The first 8 rows are patterns. Each new row is the sum of 2 different patterns, raised or lowered, with some noise. Before adding, each is slid sideways (what falls off one end comes back at the other) and multiplied by a number that may be negative. Names go in the order of the patterns.
In the rows, zero is written as 128.
Some rows, each with the names of its patterns after it:
[ 97 120 115 115 122  99  97 105 140 134 153 150  99 162 154 136 136 127
 113 115 147 100 155 119 148 106 116 145 163 121 121 123 125 130 156 149
 103] | J
[146 146 125 157 124 108 147 112 140 148 158 118 144 122 112 163 144 150
 103 157 103 134 162 138 162 162 149 111 102 131 117 130 100 106 107 120
 132] | Q
[120 118 127 141 118 163 104 138 134 160  96 147 153 116 117 147  94 129
 117 109 105  95  94 130 137 122 141 125 137 153 107 122 114 158 116 120
 161] | Z
[131 157 151 150 155 112 158 134  96 155 130 124 124 153 123 136 131 114
 157 106 130 127 101 127  95 122 138 134 124 125 155 121 109 143 122 139
 109] | C
[104 147 102 162  93 145 133 107 159  99 156 110 161 112 149 164 107 155
 132 129 145 129  94 144 127 125 109 124 135  95 153 107 147 132 145 161
 156] | U
[130 152 100  98 140 128  93 102 155 147 100 121  95 125 106 109 149 154
  94 144 150 162 107 143 124 142 122 129  93 163 136 138 143 132 142  99
 147] | B
[131 121 131 153  96 144 113 135 143 154 162 119  95  97 113 154  99 130
 123 143  95 140 145 119 143 117 152 135  98 121 116 109 135  97 137 157
 163] | T
[113 151 122 156 150 149 122 134 105  98 101 108 163 148 130 161 164 155
 123  93 149 129 123 143 149 147 132 104 159 102 133 139 139 149 151  96
  93] | G

New rows. What belongs after each?
[141 129 142 127 161 177 155 169 190 156 121 144 146 150 136 133 157 156
 158 172 147 184 151 143 168 138 156 136 177 157 174 144 147 168 121 173
 160] | Q C
[141 164 163 157 191 208 157 143 139 206 162 195 179 208 155 164 152 131
 151 136 196 206 176 204 210 190 181 132 169 149 161 186 184 172 191 137
 206] | T G
[159 150 212 164 129 199 126 183 122 179 203 155 143 186 164 196 157 135
 104 140 195 188 149 208 160 184 185 179 162 119 169 171 174 204 110 169
 154] | J T
[196 155 163 161 150 186 196 129 139 181 140 147 163 206 136 191 145 202
 210 173 192 224 192 136 152 184 175 195 154 204 192 156 122 211 157 125
 140] | Z B
[162 158 165 181 165 163 171 121 133 141 157 142 157 169 158 133 134 144
 148 172 134 173 132 171 106 188 153 158 138 145 113 128 117 119 141 139
 118] | Q Z
[148 135  81 121 139 175  82 162 120 128 110 108  78 185 163 147 119 136
 112  85 123 131 141 126 130 164 144  66  86 146 113  72  97 103 154  89
 112] | B G
[156 147 133 150 119 151 130 106 124 167 153 171 153 162 153 117 169 166
 188 152 158 191 172 172 172 155 139 165 111 188 128 164 115 165 178 154
 155] | J Z
[113 103 146  72 111  84 150 106  89 112 107 104 110 122  98 118  72 134
 134 140  90 132 135 117 120 140  70 104  81  75 109  56  60 104 109 103
 129] | J Z
[138 125  91 118  80  91 137  63 101  85  99 107 103 118  65 129  89 121
  83 126 139  89  61 126 111 120  98 105 100 102 146 154 103 139 123  92
 155] | J C
[157 126 185 139 141 134 143 135 186 183 156 115 140 123 111 128 162 130
 173 168 160 148 118 118 147 125  94 114 140 189 111 158 148 112 124 110
 124] | Q G
[126 113  98 150 145 101 139 131 146  95 126 128 122 117 144  76 158 133
 137 127 131 135  95 150 112 162  98  96 149 124 108 101 143 141  99 120
  77] | C B
[132 164 148 129 159 182 133 158 154 143 154 149 142 143 153 128 144 165
 134 151 131 141 141 177 148 131 192 129 149 136 175 154 164 112 163 161
 174] | J Z
[139 106 125 158 148 113 188 130 161 149 146 142 137 149 163 171 146 124
 161 127 160 134 177 118 138 155 114 156 129 139 161 153 131 173 132 164
 117] | Z T
[ 88 113 126 130 125  82 104  94 114 116 129 137 112 108 140 108  99 109
  81 160 132  86 158 140 128 103 102 123 114 108 111 149 108 116  92 114
  86] | C G
[ 86 102 114  88 129 100 108 117  81 119 137 110  96  95 130 112  83 118
 105 133  78 102  76  81  77 114 107 144  64 143 108 126 114  94 129  96
 119] | U B
[141 147 161 155 119 163 174 169 171 144 124 135 175  98 181 127 168 131
 148 179 173 119 120 132 154 130 170 160 128  93 141 139 126 145 110 126
 125] | J T
[130  71 133  97 118  85 115  81  76 102 132  76 132 129 100 126 130 140
 120 113  98 113 111  92 119  89 127 133 122 110 123 109  81 116 123  94
 103] | Z C
[104 128 122 123  91 116 113 142 118 124 106 120 112 123 146 107 105  94
 120  91 113 113  98 117 140 130 121 114  97 130 131 103 107 101 100 111
 134] | J Q
[147  84 114 142 135 102 107 116  96 128 125 121 140 104 103 131 103  80
  69 109  88 132 110 114 126 155  97 104  84 110 107  99 139 107 119  94
 118] | B G
[133 122 120 119 126 145 113 122 134 104  99 102 121 152 113 164 122 137
 119 101 121 147 163 153 127 131 119 108 101 155 134 160 141 168 132 104
 132] | Q G
[103  82 117  86 104  79  88  95  57  92 106  98  97 103  81 112  80  66
  84  85  89  71 113  81  99  74 112  93 106  75 105  79 120  46  78  79
  85] | U G
[151 132 155 170 159 146 150 196 159 184 152 199 179 135 169 145 202 136
 156 218 164 166 182 172 178 193 123 150 170 203 137 165 213 144 168 178
 124] | Z T
[ 88 133 142 135 142 120  70  93  96 131  80 102  97 131  92 124 138 108
 136 121 127 121  84 129 100  98 143  87 119 142 154 115 129 108 146  94
 150] | Z T
[110 147  91 176 104 108 147  91 153  86 130 129 143 121 118 133 134 115
  99  85 124 153 112 105 154 125 141 116 134  86 110 119 150 141 115  84
 167] | U T
[140 135 139  75 113 127  92 105  96 136 145  86 113 115  97 108  88 120
 152 116 137 111 114 127  85 114 132 144 136 118 143  96  86  84 112 130
 118] | T G
[148 131 141 152 177 170 137 179 136 172 174 172 171 166 123 121 146 151
 154 183 158 176 145 145 123 142 128 144 183 147 145 160 189 153 164 129
 146] | Q G
[161 123 160 146 146 165 152 163 156 153 146 139 152 155 145 148 171 184
 168 161 171 158 154 163 128 172 162 165 168 162 135 143 149 158 156 145
 153] | C T
[188 187 147 198 183 190 159 175 140 148 172 121 172 166 170 157 134 196
 187 151 168 143 174 149 199 164 147 122 137 164 137 155 136 124 143 193
 162] | J U
[ 92  94 148 131 110  79 117  91 129 114 141  84  97  96  82 102  93  98
 143 129 133 132  82 120 100  65  60  87 115 123  74 132  97 111  87  84
  83] | T G
[ 72 114 110 113  94 105 130 114  84 122  85 100 106 121 147  80  99  78
  87 119  71  97 123 138  91 103 124  84 104  89 127 110  98 119 113 106
  90] | T G
[130  94 109 126 120  99  96 132 101 111 119  80 150  97 114 108  73 106
 121  69 104  77 145  91  83 150  70 146  78 113  63  96  98 102 150  97
  86] | U T
[125 148 117  86 160  93 125 134 124 137 161  92 100 114 153 123 142 158
 126 134 117 104  93  86  97 164 130 141 130 170 135 117 111 121 144 103
 146] | U G
[102 139 143  94 162 105 159 120  88  85  80 111 172 128 136 139 127 125
 136 118 133 123 109 133 130 111 130 121 156 161 142 177 129 146 115 108
 105] | C T
[138 108 149 117 117  91 115  77 137 111 141 108 158  84  89 123 110 136
 117 145 108 126 105  76 110  81  99 140 119 118 162 127 136 113 109 134
 115] | U G
[123 136  92 162 129 134 121 150 126 103 148 138 135 135 113 143 140 125
 135 163 141 109 130 105 131 117 109 152 147 120 124 148 154 103 145 135
 139] | Z B
[169 191 131 152 138 131 171 177 177 107 145 123 140 162 149 150 146 144
 141 129 165 154 126 149 148 135 144 148 146 148 159 145 161 128 173 120
 146] | J Q
[111 135  92 124 106 164  97 121 106  89  88  77 137  63 111 104 115 149
  85  88 112 142  69  97 148  79 122  92 152  98 113  78 104  86  55  46
 107] | Q B
[154 129 182 147 142 141 104 124 120 141  97 140  95 131 137 169 120 141
 172 118 104 157  91 142 137 140 105 117 100 119 166 139 159 108 160 128
 119] | Q Z
[118 177 130 125 138 148 110 111 124 129 152 122 126 125  97  72  90 165
 116 100 113 109  96 114 120 130 155  86 153 145 128 103 126 104 139  96
 132] | B T
[ 98  64 116 127  81  92  88  71  97 102 102 139  86 138 126  85  98  86
 118 126 131 149  89 106  86 104  87 142  87 134 138 155 101  98 116 100
  79] | Z G
[ 78 105 153 156 127 105  64  88  90 127 110 140  88 145 108 156 120 124
 129 120 136 127  67 141 114 112 136  95 139 123 164 123 133  99 118 102
 132] | B T
[189 215 201 178 162 214 182 220 213 206 180 179 187 192 233 169 180 222
 202 142 144 215 197 161 161 138 168 161 171 217 223 150 222 202 203 180
 188] | Q B
[104  75  66 107  93  93  73 126  90 110 105  95  98 119  96  90  90 109
  93  86 121  95  94 104 105 130  98 121 107 132  98  82 116 116 106 105
 110] | Z B
[136 143 178 155 124  98 163 127 129 143 139 162 119 109 158  89 134 122
 138 154 154  99 100 132 148 116 165 146 156 117 139 125 116 118 127 151
 163] | C G
[206 186 209 198 154 157 168 175 184 197 193 191 205 159 188 175 181 197
 174 197 219 178 175 191 184 201 206 170 217 179 183 163 181 160 174 209
 185] | C G
[107 108 115 149 112  82 133  86 126 111 112 156 136 134 120  93 141  99
  87  68  96 108 104  92 149 107 124 122  96  78  91 111 148 150 141  85
 148] | Q T
[ 94 161 152 114 126 138 107  87 111  78 174 133 121 127 182 133  98 105
 152 110 152 137 152 158 148 131 183 101 123 140 122 146 136  78 115 119
 156] | Z G
[ 54  95  84  95  66 116  79  85  82  66  94  86 106  92  54  87  49  69
  81  92  77  96 121  97  83  77  70  93  54  69  92 104 119  95  74 111
  84] | C G
[112 109 119 105 130  86 128 123 115 120 132 124 145  60 130  99 157  79
 130 147  89 128 102 138 110 129 104 165 173 118 171 103 146 139  86 108
 136] | C U
[102  91 151  48 111 102 106 110 103  64 124 107  55  59  88  67 126 106
 109 125  77  83 150  63  73  53 142  71  93 114  94  83 122  78  81 121
  59] | Z B
[129 135 120 129 119 142 164 158 136 154 163 177 123 152 140 174 139 145
 150 162 147 151 165 146 177 119 163 152 179 116 144 167 143 124 146 141
 158] | Z B
[121 142 124 121 142  95 110 123 149 111 143 129 123 136 132 120  91 121
  97 142 149 126 154 157 145 111  90 134 115 119 112 120 120 119 111 146
 117] | Q G
[ 60  90  68  84  77 129  42  60  79  60  81  56 111  76  90  68 122 101
  86  84  97 121  55  59 105  99 109  88 103  90  74  42 114  65  42  45
  81] | C B
[114 171 155 116 147 140 150 148 171 150 137 143 127 109 149 151 143 165
 162 166 138 133 131 157 105 105 131 146 142 113 159 155 119 126 112 141
 145] | B G
[ 81 113  79 117  83  96 145 136  95 137 126 156  92 106  90 122 115 112
  70 159 110 130 120 107 107  72 134 132 149 100  74 141 111  91  88 153
 122] | B T
[118 109 118 159 130  68 126  88 112 109 114 147 143  70 153 119 150 107
 137 128 144  89  94  75 164 119 144 148 134 126  92 116  96 118  76 115
 142] | B G
[138  95 110 134 164  92 155 142 138 111 120 112 129 132 146 101 162 134
 149 154 144 144 107 134 122 149  93 110 149 119 113 104 141 128 114 118
 108] | Q B
[102 162  93 124 121  75 110 161 159 126 113  97 121  96 101  99 147 127
 128 160 150  77 136 119 105 110 120 159 189 102 118 134 101 109  99  98
 165] | Z G
